The rows of a group lie close to one hidden flat surface of 13 dimensions, which passes through zero. Surfaces can cross.
(in the rows, 128 means zero)
Known rows, each followed by its group:
[147 121 152 115 138 120 138 133 132 148 140 122 114 125 141 123 134 131
 114 144 135 157 145 110 129 108]  Q_394
[155 150 142 149 127 158 125 160 157 154 129 122 140 154 184 150 146  98
  70 133 135 105  85 129 118 119]  Q_465
[ 94  70  76  94  98 156  60 141  79 141 135 144 144 130  72 137  59 161
 161  85 144 138 171 139 156  98]  Q_671
[112 167 143 110 155 108 110 131 108 122 167 104 166  97 101 135  50 113
 121 119 170 144 192 156 204 101]  Q_394
[130  92 141 114 122 116 117 123 114  36 190 118  62 146 172  87 170 157
 173  86  98 172  98  95 102 183]  Q_671
[119 181 113  99 170 127 107 112 145 173  86 157 125 177 154  68 188 172
 130 126  74 113  72 107  45 115]  Q_394
[137 138 130 127 128 125 129  78  83 158 100 151 129  76 172 144 152 129
 139 137 119 143 104 151 120 167]  Q_671
[127 124  98  91 128 165 137 144 126 111 122  84 103 115  66  97 129 156
 135 121 206 182 149 107 133 183]  Q_394
[133 127 160 102 121 125 109 160 147 114 154 141 169 165 142 122 137 153
 101 173  86 149 130  97 132  69]  Q_938
[159 153 116 133 133 126 162 127 133 148  79 108 102 138 149 124 188 130
 122 165 158 138 124 125  88 152]  Q_671
[177 148 108  79  89 161 108 162  86 110  84  79 105  82 103 112 147 133
 146 172 115 160 122 203 187 174]  Q_671
[138 139 110 125 118 148  87 154 117 168 101 127 144 149 139 145 119 134
 121 160 104 166 120 142 110 114]  Q_938
[121  96  82 145 128 163  92 121 137 120 151 184 160 141 114 151 147 103
 102 110 161 115  94  97 145 126]  Q_465
[146 130 149 112 171 162 112 153  93  79 145 101 122 119 138 114 175 128
 111 136 145 138 154 130 158 124]  Q_938
[126 106 141 143 113 106 142  33  98 191 130 176 124  44 171 199 136  91
 137 160 103 184 113 132 158 163]  Q_671
[132  82 194 143 117 146 156 102 111 137 141 141 145  65 104 135  69  97
 143 128  93 177 116 117 165 141]  Q_671
[116 173 176  72 133  88 219  87 190 167 133  86  66 141  98  60 118 147
 155 113 136 155 134  70 115 137]  Q_394
[165  86 136 108  89  73 117 116  86 187 112 184 138 108 150 116  81 167
 147 147 122 170 130 121  96  85]  Q_465
[160 135 101 177 171  83 150 173 136  70 144  91  76 126 114 108 149 117
 116 115 205  92 175 157 119 139]  Q_394
[ 69 213 149  90 152 143 115 120 150 110 171  69 156 138 136 141  94 126
 113  93 133 115 146 143 172 139]  Q_465
[111 110  66  70 147 141  75 140 137 132 180 147  97 117 161 149 217 194
  50 117 203 113 161 107 125 137]  Q_938
[153 129 115 151 152  89 152 105 110 181  83 138  76  96 164 136 172 134
 130 157 127 118 149 154  85 130]  Q_671
[140 137 118 174 112  76 148 116 141 131 102 151 137 139 106 117  92 115
 158 138 109 126 105 140  92 130]  Q_938
[145 132 129 125 102  93 136 110 151 119 166 138  95 161 163 132 135  95
 151 120 104 151  99 108 147 130]  Q_465
[114 110 156  98  86 127 153 113 151 142 139 123 119 127 114 133 112 147
 138 140 103 147 133 104 136 123]  Q_671
[138 179 118 114 151 157 101 163  99 151  79  88 138 121 132 136 141 131
 115 161 122 122 149 186 139 120]  Q_671
[122 136 129 104 155 132 125 117 156 201 153 160 141 141 164 136 139 148
  62 119 188 141 130  72 105  93]  Q_465
[112  82  74 128 115 120  95  98 129 138 160 210 168 149 111 144 120 141
 119 113 177 155 115  68 117 114]  Q_394
[144  90 120 114 116 130 105 145 108 127 138 140 118 109 145 140 154 158
 110 155 132 155 146 124 128 124]  Q_938
[144 154 112 133 167 152 111 112 103 139 121 131  95 106 151 111 157  98
 132  84 144 119  92 150 139 165]  Q_394
[169  95  95 162 132 133 112 141  88  71 129 140 100 134 148 117 169 109
 146 118 164 151 106 129 110 165]  Q_671
[120 136  80 133 144 149 116 106 111 121 124 131 116 114 128 143 166 127
 127 111 178 137 119 129 122 179]  Q_394
[ 88 166 111 105 157 141  81  91 115 152 166 149 160 189 171 150 122 107
 141  87 138 157 117  86 137 100]  Q_465
[150  82  68 137  72 159  51 148 122 120 178 144 103 126 153 193 140  95
 116 150 118 210  95 138 177 176]  Q_938
[105  93 201 182 197 154 152 155 129  63 172  95 118 156 116  79  91 125
 150  62 129 147 139  69  74 130]  Q_671
[145  83  98 160 100 120 155 123 170  99 139 158  96 128 100 127 163 107
 123 128 143 105  96 107 129 156]  Q_465
[140  95 125  76 108 167 122 105  78 148 112 139 126 165 112 113 129 110
 187 120 133 186 134  77 167  94]  Q_938
[155  96  88 130 132 156  81 139 112 154 128 167 110 151 150 148 178  98
 117 137 119 137 112 119 148  98]  Q_465
[131  92  76 160  63 155 130 159 126 103  73 118 155 208  98 158 126 115
 165 149 147 114 128 118 103 111]  Q_938
[124 143  51 155 155 108  90 134  83 105  94 142 136 129 127 128 151 146
 134 107 180  78 145 176  91 141]  Q_938
[147 155 152 139 186 119 106 155 103 125 128 130 148  97 138 102 125 141
 100 142 126 131 139 155 118 114]  Q_465
[154 146 121 172 189 117 102 135 126 118 127 174 139 106 125  93 132  96
 107  98 116  70  84 165 123 128]  Q_394
[187  90 134 161 191 131  86 166  95 118 132 174 119 113 138 102 177 115
 104 172 103 165 133 128 125  94]  Q_465
[107 112 111 135  96 127 132 116 131 164 108 145 156 106 116 169 105 136
 116 134 138  88 145 146 136 115]  Q_671
[149 113 153 110 156 127 137 118  80 168 112 116 106  59 112 112 103 145
 137 147 154 196 173 134 134 134]  Q_465
[ 85 124 140 101  72 106 137 137 144 123 167  75 113 132 152 193  95 148
 123 129 134 106 197 149 163 112]  Q_465
[112 137 109  83  88 136 107  90 145 140 142 154 127  75 111 145 142 130
 122 134  89 119  90 156 188 167]  Q_394
[ 87 136 153 141  89 137 143 104 158 139 141 120 170 145 171 210 131 113
 106 163  96 125 130 118 141 122]  Q_671
[133  96 153 110 114 124 119 155 176 128 168 158 157 132 118 131 143 163
  64 194 110 163 137  82 133  90]  Q_394
[111 154 166  83 128 192 139 145 144 160 106  77 148 102  94 117 112 146
  98 150 124 144 139 128 154 138]  Q_938
[143 105 128 143  99 105 147 120 137 111 132 136 103 114 120 130 132 105
 149 134 109 127 115 141 142 145]  Q_394
[120 102 101 140 154 122 131  85 118 163 142 180 147 100 109 142 113 121
 109 104 214 143 142  93 125 129]  Q_394
[118 114  88  97  78 147  95 156 175 159 154 120  94 144 151 175 162 149
  79 137 124 115 128 134 142 133]  Q_938
[150 118 127 136 142 122 127 141 102  94 133 112 108  60 113 116 136 137
 122 140 144 140 145 167 149 172]  Q_938
[127 106 201 120 145 146 150 119 159 109 218 109  72  62 171 150 150  97
  81 102 104 125 125 127 201 158]  Q_938
[106 148 118 124 115 168 132 132 153 150 121 104 129 139 131 156 132 106
 105 108 140  80 118 143 149 134]  Q_465

New rows. What belongs after each?
[ 90 126 124 176 154 126 115 113 107 102 143 123 140 142 167 167 124 115
 140  94 125 103 137 135  98 131]  Q_671
[147 124 172 111 127 186 100 152 111  62 159 152 208  94 154 105 140 146
  78 122 127 130  53 120 139 162]  Q_671
[122 146 174 109 108 176 171 136 160 147 118  69 142  90  35 124  58  87
 131 154 130 174 145 127 210 149]  Q_671
[133 133  98 130  74 100 134  92 127 142 114 147 121 110 170 187 165 115
 133 161 111 114 114 161 145 152]  Q_671
[ 98 139 144 120 155 130 148 127 146 104 145 105 135  99  90 116 119 145
 112 124 150 123 158 124 139 146]  Q_465
[110 132 109 115  68  59 115 123 157 132 134 150 160 142 129 139  95 190
 131 174  90 163 121 128  79 134]  Q_938
[106 122 138 106 119 135 165  77 131 149 131 110  92  95 146 143 159 154
 133 131 142 169 130  98 109 186]  Q_671
[120 167 185 121 115 138 166 122 128 162  72 114 179 113 147 127 107 140
 117 146  91  75 106 159 103 113]  Q_671
[124 156  99 145 154 111 111 122 121 146 119 130 118 142 145 152 142 109
 131 132 131 118 145 150 131 118]  Q_671
[166  71 151 173 181 153 133 116 105 143 150 187 122 119 136 121 147  68
 111 114 168 162 113  67 141 101]  Q_938
[119 106 130  97 108 138  93 139 113  82 169 139 151 165 153 147 151 143
 125 135 117 134 138 101 156  94]  Q_938
[113  83 112 109 112 117  68 118 136 109 221 184 132 135 156 162 141 131
 105 129 105 180 121  88 167 113]  Q_671
[122 134 151 149 133 144 144 138 134  99 128 102 132 134 150 138 142 122
 122 133 120 125 122 127 111 145]  Q_671
[189 150 163 132 105  55 125 175 149 110 134 171 180 132 175  70 108 178
  88 165  96 129  61 141  59 110]  Q_465
[173 152 100 180 160 131 130 137 138 153  94 130  90 149 116 108 137  66
 144 129 131 149  92 140 118 145]  Q_938
[109 142 174 163 158 183 131 180 161  65 165  87 178 162 140 139 130 114
  75 132 137 120 126 101 123 130]  Q_671
[114 153 146 110 124 107 133 103 148 149 144 130 125 101 140 137 128 129
 118 140  89 123 125 141 153 132]  Q_671
[121 113 124 148 142 121 137 131 184 139 171 150 119 125 146 145 161 138
  57 128 164 109 120  95 103 136]  Q_938
[156 160 109 162 150 105 115 136 121 104 125 139 131 141 138 123 136  80
 136 126 124 103 103 161 145 127]  Q_671
[157 107 146 167 129 130 171 127 149  97 130 122  89 114 107 117 147  84
 138 136 123 139 109 119 138 163]  Q_465
[169 122 117 185 162 137 114 183 123  96 127 116 127 220 119 117 119  67
 150 138 146 168 139  99 122  78]  Q_671
[143 128 147 143 140 142 146 123 137 118 150 119 105 114 141 129 141  90
 120 110 140 130 106 122 151 155]  Q_394
[126 147 129 135 154 179 103 130  82 158  94 119 165  92 121 138  96 111
 122 112 153 131 127 160 143 138]  Q_465
[138  89 162 122  86 117 107 155 119  86 168 113 104 158 151 142 115 118
 166 147  42 173 136 129 157 101]  Q_671
[140 122 128  92 121 140  64 167  97 110 141 147 158 154 158 118 132 159
 119 138  89 134 117 138 131  90]  Q_671
[164 148 161 110 181 136 132 140  92 192  87 128 129  26  90  77  94 148
  98 146 143 145 147 174 141 131]  Q_465
[179 101 121 118 110 103 128 123 136 146 120 186 113  88  91  80 122 121
 135 143  98 135  80 137 147 127]  Q_465
[108 145  98 106  86 126 137  97 151 137 142 122 113 125 114 142 109 111
 144  88 157 115 105 136 163 164]  Q_465
[106 115 141 166 107 118 183 112 171 121 134  96  96 129 111 164 119  98
 143 132 135 128 152 115 132 153]  Q_671
[107 192 101 115 173 126 170  94 206 151 137 113  98 142  98  86 166 147
  97 112 208 163 104  66  81 189]  Q_938
[105 145  74 127 181 127 120 117 123 149 101 152 160 134  79  97 127 176
 112 112 213 128 150  97  68 135]  Q_394
[149 156 139 110 134 108 132  73  97 175 109 146 109  83 168 132 152 112
 147 153 100 179 105 136 143 152]  Q_671
[129 175 166  80 153 135 148 119 153 163 122 121 136 148 154  99 159 156
 107 149 116 153 112  88 100 115]  Q_671
[132 117 119  94 106 106 141 118 137 150 130 126 104  90  97 121 121 146
 126 144 139 140 156 136 155 133]  Q_394
[168 173 111 122 198  77  87 143 110 116 171 131  80 131 183  96 175 125
 111 132 142 168 142 145 134 122]  Q_465
[130 148 100  76  87 159 100 115 114 166  78 143 136 149 108 102 124 129
 173 122  67 121  73 147 144 126]  Q_465
[100 169 134 139 136 100 147 100 112 147 122 103 135 103 149 168  98 109
 134 107 143  73 169 177 152 121]  Q_394
[105 106 119 148 124 182 146 135 119 175  75 111 166  91 127 187 145 160
  68 160 190 101 166 134  88 141]  Q_671
[ 91 136 175 155 129 151 156  81 130 167 133 107 130  95 149 163  71  94
 143  91 117 149 105 125 124 172]  Q_938
[144 144 120 165 187 101 143 133 140 148 118 132  91 120 116 102 140 111
 117 124 149 112 148 138 114 114]  Q_671
[176 114  90 172 114 108 126 147 134 131 106 181 161 171 144 142 145  86
 110 155 161 103 102 122 120  90]  Q_671
[111 129 117 146 109 124 146 108 131 124 117 125 141 123 102 143  90 104
 152 106 142 101 126 143 140 142]  Q_671
[127 119 129 128 147  92 119 121 119  99 153 167 152  90 119 112 123 150
 108 123 141  92 142 142 137 117]  Q_938
[112 133 146 181 164 144 118 138 107 126 118 117 152  53 156 182 134 124
  79 143 107  62 153 208 131 145]  Q_671
[ 95 152 126 102 116 117 154  92 146 135 125 128 141 173 124 109 107 138
 165  85 142 117 110  90 100 128]  Q_671
[117 136 153 106 115 142 118 157 118 122 123  85 133 135 143 144 127 150
 123 156  97 133 158 144 137 109]  Q_465
[ 62  91 117 155 120 123 116 105 136 123 158 146 143 192 144 198 120 100
 147 102  99  63 180 104 143  57]  Q_465
[123 129 168 115 116 148 164 138 124 107 110  79 134  90 100 120 112 150
 132 150 126 146 149 139 134 158]  Q_938
[109 171  63  96 184 129  93 106 120 161 129 119  74 180 161 125 204 133
 134 100 171 133 149 109 111 125]  Q_465
[129 105 103 128  87 125  95 165 140 102 144 135 150 161 117 144 115 126
 119 137 117  99 134 142 152  95]  Q_671
[146 101 126  95 123 151 128 130 106 160 128 119 116 103 132 134 141 161
 109 154 184 212 149  93 110 147]  Q_465
